The rows are grouped in 2 ways, from coarse to fine. Each group lies inside one group of the grouping before and may be the whole of it. The rows also spread widely along 3 directions, which tell nothing about the answers.
In the rows, 100 means zero.
Known rows, each followed by its group in each grouping:
110  43  67  95  75  121  81  79  81  94  64  112  55  78  75  119  86  105  65  78  102  112  88  83  75  63  92
K767 gevul
121  97  56  110  83  99  93  98  87  100  108  116  98  86  78  112  93  128  74  96  101  134  102  81  81  67  92
K767 doz
95  82  47  144  64  118  82  88  113  73  138  95  98  83  84  94  108  92  61  93  97  128  122  99  82  81  78
K88 muku
157  98  70  108  78  108  95  102  76  87  87  101  68  79  74  106  111  121  72  105  109  124  87  71  86  78  106
K563 kizi
116  97  58  142  78  104  90  109  101  82  140  98  101  85  72  86  100  106  54  104  95  126  101  84  88  75  91
K88 geko
170  100  66  98  87  99  94  110  73  100  74  114  63  77  81  115  108  126  87  103  108  120  82  74  85  74  107
K563 virun
159  93  61  109  83  98  98  96  83  95  82  95  63  79  67  104  104  123  79  116  91  105  71  65  81  77  119
K563 Kemes
134  109  68  135  79  91  96  110  94  88  116  93  72  73  65  95  96  112  68  105  93  107  86  81  92  76  110
K88 Bot
147  107  65  112  85  101  91  108  94  88  94  126  84  78  83  106  111  103  67  102  111  120  96  82  84  74  95
K88 gibo
140  78  61  110  75  122  87  94  84  93  91  106  79  87  89  106  124  112  79  88  113  133  113  89  86  85  95
K563 kizi
146  108  58  127  78  107  95  105  81  84  119  90  85  82  75  95  108  122  71  109  105  140  97  76  88  80  109
K563 kizi
140  85  58  130  68  110  88  95  90  88  107  79  62  76  70  101  105  115  63  107  94  125  91  73  83  77  112
K563 kizi
106  71  58  137  66  115  84  100  106  88  126  97  86  82  75  91  102  94  52  96  89  114  105  88  85  73  89
K88 geko
161  98  73  104  81  100  96  108  74  87  80  104  62  77  78  109  112  123  73  105  109  125  84  68  85  77  106
K563 kizi
134  87  47  115  86  118  88  86  92  91  103  107  92  96  81  98  121  124  88  95  107  134  106  95  80  83  99
K563 Kemes
93  68  45  112  85  122  84  83  88  93  101  117  96  94  83  108  97  117  77  79  115  145  111  92  79  65  81
K767 gevul

New rows. What belongs after each?
151  72  71  101  71  120  85  97  81  93  72  112  61  85  88  115  123  113  75  87  108  122  104  86  86  82  100
K563 kizi
116  52  67  95  79  111  84  83  77  97  67  109  55  77  77  119  84  109  65  86  100  113  80  74  77  61  95
K767 gevul
115  88  54  128  74  113  87  100  102  75  124  107  93  83  86  103  106  100  70  95  102  125  109  93  84  82  78
K88 muku
104  65  53  118  76  108  83  85  90  92  98  93  64  78  65  107  80  111  58  96  95  121  79  72  78  60  101
K767 gevul
121  81  36  134  71  122  82  86  99  95  120  86  82  82  79  94  110  115  74  98  97  139  108  91  87  76  102
K563 virun
118  94  54  113  90  99  93  96  77  92  110  104  85  85  68  105  85  121  70  100  111  139  82  72  81  59  96
K767 gevul
125  90  51  126  80  117  85  99  102  87  110  124  101  91  93  99  118  101  68  86  119  128  124  99  86  82  83
K88 gibo
118  77  62  123  76  112  87  98  103  94  103  114  82  85  85  100  115  102  72  79  101  113  118  103  91  88  92
K88 Bot
127  73  77  130  64  101  91  102  100  88  110  87  57  70  60  99  90  95  47  106  79  92  76  69  83  68  101
K88 geko
145  110  76  120  75  92  98  116  89  77  108  102  73  71  75  106  94  105  66  115  96  108  77  68  86  71  93
K88 muku
125  108  57  129  88  106  96  115  96  82  140  123  122  98  86  91  116  112  69  96  114  144  118  100  89  83  79
K88 geko
124  58  73  93  70  110  84  85  86  109  65  118  56  81  77  132  90  112  69  79  91  107  94  80  74  65  96
K767 doz
107  55  45  136  59  137  75  71  102  92  115  82  70  79  75  91  115  105  61  89  95  128  120  92  83  81  103
K563 kizi
125  78  38  125  77  125  85  80  98  93  117  102  97  98  84  97  122  121  86  88  105  136  119  100  79  85  99
K563 Kemes
133  61  55  114  71  119  86  77  91  96  85  90  57  83  74  106  110  113  77  96  87  106  93  83  75  78  111
K563 Kemes
125  76  50  132  69  120  86  84  94  88  115  81  73  79  70  96  109  114  62  97  98  129  104  80  82  79  106
K563 kizi
146  102  76  110  84  96  101  124  82  84  99  128  90  84  81  102  109  113  71  100  107  119  91  79  88  73  84
K88 geko
140  114  53  115  90  113  92  110  95  88  107  140  117  95  100  102  127  108  79  88  128  140  125  100  87  83  80
K88 gibo
111  72  59  134  68  117  82  99  105  83  128  102  85  82  80  92  107  98  56  92  93  118  106  92  84  74  86
K88 geko
154  99  66  120  74  101  95  103  81  87  99  87  61  73  72  103  108  120  66  110  100  125  84  67  84  80  115
K563 kizi
155  118  65  119  86  92  95  114  89  86  98  123  84  80  81  102  107  108  67  109  109  115  89  74  84  72  99
K88 gibo
106  56  60  112  67  111  81  80  97  103  88  100  62  80  75  120  85  109  62  86  84  109  97  77  77  67  96
K767 doz
134  66  62  111  70  127  85  84  90  91  85  102  68  79  87  107  119  109  76  85  110  127  115  88  81  82  99
K563 kizi
123  80  66  130  70  104  85  98  99  92  107  96  70  73  76  98  100  101  64  89  91  102  102  89  90  81  103
K88 Bot
97  87  44  125  78  111  85  87  97  99  127  103  102  94  81  106  95  118  72  91  96  147  114  91  77  71  92
K767 doz
137  73  62  113  72  122  87  88  89  93  92  100  68  79  82  104  121  113  74  88  107  127  108  85  82  84  100
K563 kizi
140  85  62  129  64  104  87  92  87  90  104  73  55  68  66  100  102  115  58  110  94  114  84  64  82  75  115
K563 kizi
149  97  66  118  76  103  92  105  95  90  85  115  70  73  81  109  105  101  58  101  106  104  90  76  81  69  102
K88 gibo
140  94  74  89  89  98  94  104  73  103  68  127  78  87  83  127  91  127  79  90  105  121  89  77  79  68  92
K767 doz
110  87  48  118  90  110  92  97  81  93  109  103  90  89  72  106  87  122  70  94  110  140  88  79  82  63  92
K767 gevul
110  49  65  112  69  135  79  91  103  93  95  129  92  92  94  107  122  94  68  66  107  118  126  109  85  80  74
K88 geko
91  89  35  133  86  111  86  91  91  86  135  95  109  92  71  96  87  119  71  98  110  157  107  85  83  62  90
K767 gevul
155  74  65  107  72  107  90  95  82  106  72  97  43  68  75  108  99  114  75  100  95  105  81  71  85  70  111
K563 virun
147  100  66  122  75  96  91  105  97  93  97  108  68  74  75  107  103  100  55  107  102  105  84  70  86  67  104
K88 gibo
100  82  43  111  92  119  83  89  85  91  109  119  103  98  84  104  98  120  83  80  119  153  114  96  83  69  80
K767 gevul
